All groups share one centre, and each spreads out both ways along 11 directions, with some noise.
Known rows, each followed by its group:
[-12  -4  -6   3 -23 -43   4 -12  18  -4  10  -5 -39 -14] -> (2)
[ 26  -1  25 -20 -26  21  14   3  26 -17   4   8  -8 -16] -> (5)
[ 30 -21  30 -14   7  -9   0  20  20   6  23 -13   7  -1] -> (3)
[ 11  28   2 -30  39 -14  -5 -22 -10  32 -51   2  19  -9] -> (0)
[  3  23   5 -23 -32  -6  17  -3   4 -30   0 -20   8 -48] -> (5)
[ -4 -36  12  -3 -21  29  11  -6 -35  -3  -4   5 -29 -12] -> (2)
[  2   2  26 -12  -9 -20   3  31  -1   7  25  -2 -11   8] -> (3)
[ 21 -48 -22 -12  24 -24 -14 -15   7  31   6  22  -3 -16] -> (4)
[-15  44  -1  12  13  34  -5   1  -6  33 -12 -19   3  46] -> (1)
[ 55  -9  -1 -11  11  10   2  17  23  19  16  -3  -5  33] -> (6)
[ 31 -58   4 -20 -16 -22 -42 -18 -42 -27  27  24 -14  35] -> (1)
[ -1 -25  14  25  13 -26  -8  23   6 -20  11  31   5  -9] -> (4)
[  8  23  21   2   0  14 -16 -25  21   8 -23 -21  24  20] -> (3)
[ -5  -2   5  13 -10  26   4  17 -10  25  -2  37  23  -4] -> (5)
[-17  -7  19 -43  23 -10 -12  30 -23 -13  29  15  17   5] -> (6)
[ 27 -12  27 -13 -19  39 -27   8 -61  50  18 -12  35  31] -> (5)
[ 23 -58  12 -34  11   9 -11  35 -35  45  23  41  15  50] -> (2)
[ 28   7 -12   2   0  -6  -4 -10 -13   0  -5 -22  -2  -8] -> (5)
[ 46 -23 -10  -7 -39 -37 -12   3 -14  -5  21  -4   1  24] -> (1)
[  3  10   5   2   9   9  -2  12 -35  14   4  -4  16 -33] -> (1)
[  2 -13  17  10 -47  25  10 -22 -18  14  -6 -10 -17 -48] -> (5)
[ 30   0  21  -8 -28  51 -14  11   2   9  50  19  -7  19] -> (0)
[ 36  23   2 -16 -31  31   4  -7   0  37  -6 -27  34  -3] -> (5)
[-12 -14 -28 -10 -10  -4  10  -5  40  20   7  37  -7  12] -> (5)
[-17 -34  34  19   7 -21  -4 -13  -6   4 -21   7 -43   4] -> (6)
[ 35 -10 -29  28  26  37  11  12  45  -4  15  50  -4  -9] -> (0)
[ -5 -23  28  -6   9  -5 -11 -35   1 -33 -70  33  37  -8] -> (4)
[  8 -17 -13  27  41   6  46  23  -9  -9 -54 -32  10  -8] -> (6)
[ 28  -4 -11  -3  -5 -10  12  27  14 -36  14  21  14  -9] -> (4)
[ 62  40 -39 -34 -49  42 -21 -11 -29  19  33   9  34  12] -> (6)
[ 21 -22 -14 -27  20   7   1 -18  -5   7 -11  -7  -5 -11] -> (4)
[ -4   2 -30  27 -20 -18   8  12   2  -8  15  -3   9 -28] -> (0)
[  0  24 -18  18 -20 -50  -8  11  -9  53   8  22 -15  18] -> (2)
[-33 -63  12   4  24  33 -15 -22 -13  17  -9 -36  40  16] -> (3)
[  9 -27 -31 -13  28  64  15   7   8  -9   9 -11  28  -1] -> (3)
[-36 -20   3  15 -19   5 -13 -30 -23   4 -15   9   0 -10] -> (6)
[-12 -35  31 -14  10 -21 -17 -23  -6 -36  -9  19 -15 -28] -> (6)
[  6  -3 -23   5   8 -11 -23 -21 -21  27  10 -10 -23  14] -> (1)
[ 14   8   7  24   2 -10  -8  -2  -5  49 -10  15 -11  16] -> (0)
[ 10  18  19   0  -7   5 -10   2   0  -7  15  20 -12 -17] -> (3)
[ -9  27  39   1 -21  34 -11 -15 -10  12 -14   8 -19  42] -> (0)
[ 13 -18 -39  26   6  28 -14  -4   2 -11  31   4  11  -1] -> (4)
[-36   2 -15  -7 -72   2  31 -17  10  -1  -3   8 -24 -28] -> (6)
[ 51   7   3 -36  -1  17  -4  -1   7 -25   4 -10  11  20] -> (0)
[  3   1   1  13 -21 -10 -10  -2  10   3  24  12 -37  22] -> (1)
[ -2 -10  52  13  -3  14 -23 -10 -27 -20  -1  20 -32  27] -> (3)
[-22 -10 -59  -3 -13 -19   4 -25  22  55  -5 -14  14  17] -> (0)
[ 27 -21   6  -5 -22  20  20   0  38  30   2 -31  19  -5] -> (3)
[ 50  10 -10  -6 -43 -12 -20 -27  13  10  32  13  -5 -51] -> (4)
[-35   0  14  16  18  10  12   4 -15 -29 -18   8 -16 -13] -> (5)
[-12 -41  17 -12 -17 -52  -8   9  -2  85  21  36 -47  36] -> (2)
[  1  -5 -13  -1 -31  27   4 -17  14  86   8  10   5 -21] -> (2)
[  0  -8  23  -6 -54   0  25 -11  45 -19  -6  26 -26 -27] -> (1)
[ 22  -2  22  -8   2  32   7  -2  -3 -14 -10   2  -2  -5] -> (2)
[  8   0  -8  -6   0 -20   8 -11  21   0  -8 -18 -14  -1] -> (1)
[ -8 -41 -20  14 -18 -30  -7  -7 -29   7  41 -19 -47 -17] -> (2)
[ -3   4  35  -5  12 -18  -1  -1   5  24 -10  -9 -20  -6] -> (4)
[-14  10   0  18   0   6 -20  -1 -27  -2   9   2   3  17] -> (0)
[-12   7  20 -20  -2 -41   5  15  -3 -42 -10  23  24 -61] -> (5)
[ 52  -2  24  -2   8   6 -12 -17  27  10   7 -16   1 -40] -> (4)
[-21 -23   9 -37   1  28   5 -28  15  -4  -9  14 -15 -11] -> (0)
[  8 -14  21   0   4  40 -10 -23  -4 -11  10 -32   3 -43] -> (2)
[  4 -60   2  -4 -21  26  22 -24  -3  25 -22  11   5 -44] -> (5)
[ -3 -30  18 -10 -17  40   4 -31   9  -7 -10   3 -11 -18] -> (2)
[  3  -5  -2 -11  -6 -18 -10 -16  11  33  -7 -10   0  23] -> (1)
[ 28 -23 -27   3 -35   1   6 -59  36  49 -15   7 -37 -33] -> (6)
[ 18  20  -7   2 -10 -10  -6   1 -13  14   7   6   9 -35] -> (3)
[ 49 -35  12  11   7  -6  -7  -6 -10  -6  -3  30 -56  41] -> (2)
[ -8  -8   2 -11   5   5   8 -29  22  17 -37  -1  15 -10] -> (4)
[-12  22  -3  20 -16  18 -13   5 -30  31   6  -7  14  26] -> (6)
[-31  14  20  -2 -20   1  22  -2   4   4 -22   2   8 -31] -> (1)
[ 12 -22  15  -6   8  36  -5   7  -8  13  -3  28  14  47] -> (5)
[-46 -17  29   6 -16  29  -3   1 -33  40   9   2 -11  14] -> (5)
[ 23  -2 -10   8   9 -11 -10 -12  -4  26  -3 -18 -20  17] -> (1)
[ -8  -5   4  14  -2  -5  -3   4 -37   4   0   5 -12 -17] -> (2)
[-12 -29  21 -16   6 -11 -12   0 -42 -16  -4  20   3  -5] -> (6)
[-21   8  58  14 -52  21  -9  -1 -29   5   9   3 -34  20] -> (0)
[  9   8  -3 -15 -29  11   9  -6  37  31   3   6 -12  38] -> (6)
[  2   0 -25 -15 -54  27  16 -19 -21  -3  20   2 -53 -13] -> (6)
[ 33  14  -2  -1   5  53   0   0 -12 -19  14  19 -10 -39] -> (1)
[-24  14  33   9  32   0  -8 -22  16  -5 -36 -15 -12  11] -> (3)
[-25 -31  27   3  -9  20  -8 -12  -7   7   8  16 -29  34] -> (3)
[-36 -13 -41  27 -26 -11   6 -13 -31  34  -9  15 -35  23] -> (2)
[ 18  15  14   6 -10   9  -5  17  14  13  30   3  -6  -6] -> (0)
[-26 -19  -6  11  -6  10  49  26  -9 -38 -19 -23   1 -24] -> (1)
[ 47   4   6   5 -36  32   4  19   6  27  52 -25  10 -26] -> (4)
[-35   6  -5  21 -35 -28  -7 -27  42  31   1  27 -24   4] -> (4)
[ -4 -19  29  36  39 -13 -22 -24 -70  -1 -57 -35  -5  27] -> (3)
[-14  12  12   6  -8  23   9  12  -5  -5 -15  -5  20  17] -> (4)
[ 10 -19   8  10  27  13  10   8   9 -45  -4  25 -15 -30] -> (0)
[ 15 -18   7   0  19  26  -4  -4 -16 -17 -11 -16  10  26] -> (3)

New rows, each followed by its group:
[ 29 -12  -8 -15  -3   2  -3 -42  41 -12 -28  19  14 -18] -> (4)
[-36  -2  29  48 -25  30 -11   8 -14  20  14  -1  14  20] -> (4)
[ -4 -10 -38  15   1   4  -4 -12   2  35  19 -30 -13  -2] -> (2)
[-27  -2   1  17 -54  23 -17   2  20 -16  33  16  52  20] -> (6)
[-14  38  -1 -10 -12 -46  27  33   3   5  -8  -5 -15   3] -> (2)
[-14  -5 -34 -40  13  37  -8   3  -4 -50  41  56  -5   3] -> (3)
[ -6  -5 -20  25  67  17 -22 -10  45 -12  15  41   0  -6] -> (0)
[ -6  24 -36 -17   9 -21   8  15 -21 -36  16  10 -37  11] -> (4)
[ 39  24   5  -5 -18 -14  -3  15  -5 -35  15  -7 -23  36] -> (2)
[ 17 -46  21  14  -8  11 -25 -43  15  -2 -36  42  47  -8] -> (4)
[ 37  29 -21  11  23 -18   7  36  -9  11  -1  -9  -3  22] -> (2)
[ 10  10 -15  10  -4 -14  18 -10  14  52 -26 -20 -16  -2] -> (3)
[  7  -3  11  32  -3   2  -7  39 -19  19  24  -3  35  18] -> (6)
[-31   4 -10  17 -18   5 -19 -48  -8  27 -10  31 -13 -44] -> (3)
[-33  -9  21   5 -12  33  16  -2 -34  35 -17   2 -15 -16] -> (2)
[ 28  11   4  -6 -33  24   3  -2  -6  16   2   0  20  -7] -> (5)
[ 15 -18  -5  15  36 -18 -33  30 -15  13  26  72   5  39] -> (5)
[ 20   5  27  39 -13   1 -19  19  -6 -44  47   8 -25 -14] -> (4)
[ 16 -16  20 -34 -26 -15   6   7  26  48  21  18 -20  25] -> (2)
[  5  35   6  11  -3   4 -42  -7 -24  29  36  23 -15   2] -> (1)
[ -1  -5 -20  30  28 -49 -12  -5  47  -5  32  20 -25 -44] -> (4)
[  2 -55  -4  11  23  14 -27 -19 -26   0  19  -6 -19  29] -> (2)
[ 22   8  -6 -19 -10  -9  47  28   3   6 -29  -5  -5  -3] -> (6)
[ 23  10  24 -16 -33  12   1  12 -16  20   3  24  -5  23] -> (2)
[  3 -14   0   3   2  32 -21 -16 -13  27   0  12  16  27] -> (2)
[-20 -10 -13  -8  -5 -42 -24 -35 -29 -18 -31  17   6  21] -> (5)
[ 16   8  17 -20 -12   0   5   4  16  17  -8  26  15 -11] -> (2)
[ -1 -16 -25 -18 -18 -23  -4   1 -16   9  44 -17 -21 -17] -> (5)
[-21 -69  18   6   0 -32 -33 -36 -14  -6  -1  46 -30   0] -> (2)
[-43   2  18   5 -24  28  15 -17 -10   2 -22  31 -18 -35] -> (0)
[  4   3 -27  28 -12  30   3 -15 -35  -4  -8  -5  -7 -13] -> (2)
[ 47 -38 -16 -36  23  -7  27   5  25 -33  28 -22 -35 -67] -> (4)
[  6   6  12 -24  12 -16   0 -18  -6 -18 -37 -24  -2  20] -> (0)
[  6  -8   4  18 -39  20   9  -4  29   7  16  35 -27 -13] -> (0)
[ -9   3  29   1 -31  38  22  -6  18 -10 -21  26   0 -17] -> (5)
[-18   5  -4 -21 -32   3   0 -15  22  24  -3  16  25  -5] -> (2)
[-10   2  -6  -3   7  12 -10 -13 -20  -2  -7  -6  -6  23] -> (1)
[ 42 -16 -29 -38 -31 -18  -3 -31   7  38 -23 -25  38  23] -> (1)
[ -2  -2  15 -20 -17  25  27  21   8 -50   4  13 -36  35] -> (3)
[  3   2  35  13 -26  -7  -3 -17  -7  -4 -22 -11 -11  -5] -> (3)
[ 16  -6  29   3  -2  21  -2  -7   9  36   2 -26   9 -21] -> (4)
[ 29  43  -7  14  -9  -3  -8 -19  38  24  -1 -11   0 -13] -> (2)
[ 47   3  -6   6  -4 -44 -13  -7  21 -37   4  18   3 -29] -> (0)
[ 30  41  47 -15 -50  25  16   1 -16  -3 -25  17 -12 -15] -> (0)
[-20 -27  -6  -1 -11 -19  11   9  -1 -41  28  19 -63   2] -> (4)
[ 11  -9   3  -1  -1  44  -5 -33  15  -6  -3 -12  17 -35] -> (2)
[  3   6  17  10   0  40  16  16  -2  29  24 -34 -26 -12] -> (5)
[-18   3  -4  51  15  -2   9   4   4  40 -27  26 -21   2] -> (0)
[ 15  -5   9   7 -44  41  -8 -23   2  25   4  -6  21  -8] -> (4)
[  0 -31   7 -28 -10 -16 -22 -62  11 -33 -34  34  26 -54] -> (6)
[  1   2  20 -30  20  21  18  39  38 -55  32  18 -20  28] -> (5)
[ 23  -7  -8  -8 -20 -37  13   7  -6   5   8  26 -45 -25] -> (3)
[-25  11 -32   3  11  -7  -6 -16  -9  45 -14   1  -1  -2] -> (3)
[ 57 -10  14 -22  10  -5 -15 -17  -2  37   1  -9  12 -45] -> (4)
[  5 -18 -14  12   4  -4 -20 -12 -12  34   4  25   9   7] -> (2)
[ 12  -7  37  17 -57 -22  11   2   3   4  -8   6 -22  -1] -> (1)
[ 29  29  10  -3 -13  -7 -14 -36  36  62 -14  -7 -20  19] -> (1)
[ 15  22  27  -6  18 -14   9  -9 -36  26 -76  -4  -3  16] -> (0)
[ 24  16   5 -29  -3   3  -1   1  -3   1 -10   9   8  10] -> (6)
[-16 -14  11  18   3  -8 -11 -23  -2  51 -13  -4 -15  -9] -> (3)
[-10  12  -9 -17  43  38 -16  20  -7  -2  40  39 -21  33] -> (3)
[-13 -17  13  -5 -27 -38  14  -2   1  -9 -17  37 -40  -8] -> (2)
[ -7 -54  43 -20   6 -53  -7  -6  27  12 -11  37 -10 -10] -> (6)
[-14  -7 -10   4   3   3   8 -15   2 -18  -4  -3 -30  -4] -> (1)
[ 28  -4   4 -17 -47  14   0  15 -31  12   7  21  29  12] -> (4)
[ 47   3  -7 -18  19  -4  36  29 -24  21 -27 -13 -13   3] -> (6)
[ 17   3  12 -13 -12 -33 -23 -15  21  16  20  20 -14 -11] -> (1)
[ 33  12   4   8  26  23  -6  -2  -3 -28   7 -36   0  -5] -> (2)
[ -5 -22  -8 -30  18  -6  16  16  -5   6   7  -2 -44  39] -> (4)
[  7  11 -18  -3   7  20   9   7   2  17   9  18 -21   6] -> (3)
[ 35 -60  -8 -24   6   4  -6   0 -11  -7  30  -3 -10  18] -> (0)
[ 28 -38  40  -1 -52 -20 -18 -19 -16  14  -2 -11  -8  32] -> (3)
[ 30  17  -7  -1  -3  13  -7 -19 -11  -8  19 -11 -38 -31] -> (6)
[ 52  -1 -10 -10   3  10  11  10 -44  10 -12  -4 -12   0] -> (6)
[ 11  -9   3 -25  10   2   2   1  -7 -10   5  -5   7 -24] -> (0)
[ 27 -35 -29 -10 -31  29 -15 -53   7  20  29  -2 -30 -20] -> (4)
[-16  -5  21  -4  -2   2   0  -6  -5 -34  -7   1  -2 -21] -> (3)
[  5 -12  29 -10 -17 -15  14  33  11  -2  20  23  15 -55] -> (1)
[-24 -15 -24  12 -22  15  -6  10  -9  21  47   2   7 -16] -> (0)
[ 23  44 -11 -17 -71   8  -6 -19  30  28   6  -4  22  28] -> (3)
[ -7  25 -18 -14  -2 -11   4 -16  -7  13 -16  -7   4 -33] -> (4)
[-26 -31 -38   4   5  33   8 -23 -13  -5  10   8 -37  -9] -> (1)
[-30 -30  34  23  27 -27   3  28 -13 -19   0  13 -18  -9] -> (4)
[  0 -29  11 -15   2 -17   1   4 -21  11 -24  24  26 -13] -> (4)
[  5  -2  -6  17 -15  13  -7  -5 -31  54  -1  25  11 -27] -> (2)
[ -8 -17   4  -6  40  15  10  -7   2  18 -19 -11  -6 -22] -> (1)
[-58  -3  26 -25 -25  25  -8 -16 -48  26   0  -6  -2  -7] -> (0)
[ -9  12  11 -38 -18  -2  -2   1   2 -32  23  17  -3 -15] -> (6)
[ 19 -10  16  20  34  -1 -17  -6 -16   0   4 -16 -25  -2] -> (2)
[ 39 -25  24 -14  10   5  -1   8 -15 -25 -12  10  26 -10] -> (4)
[  6  46  12   3 -16 -31 -20   5  -3 -24  17 -16  -9  24] -> (2)
[ -5  -1 -11 -18 -26   2   6   7 -15 -14  18   7   5 -36] -> (6)
[-10 -23  -4  -1 -41   7   0 -19   7 -22  18   8 -18  12] -> (0)
[-10  21   7 -16  -3  20 -14   2  14  -3  26  28  -6  13] -> (3)
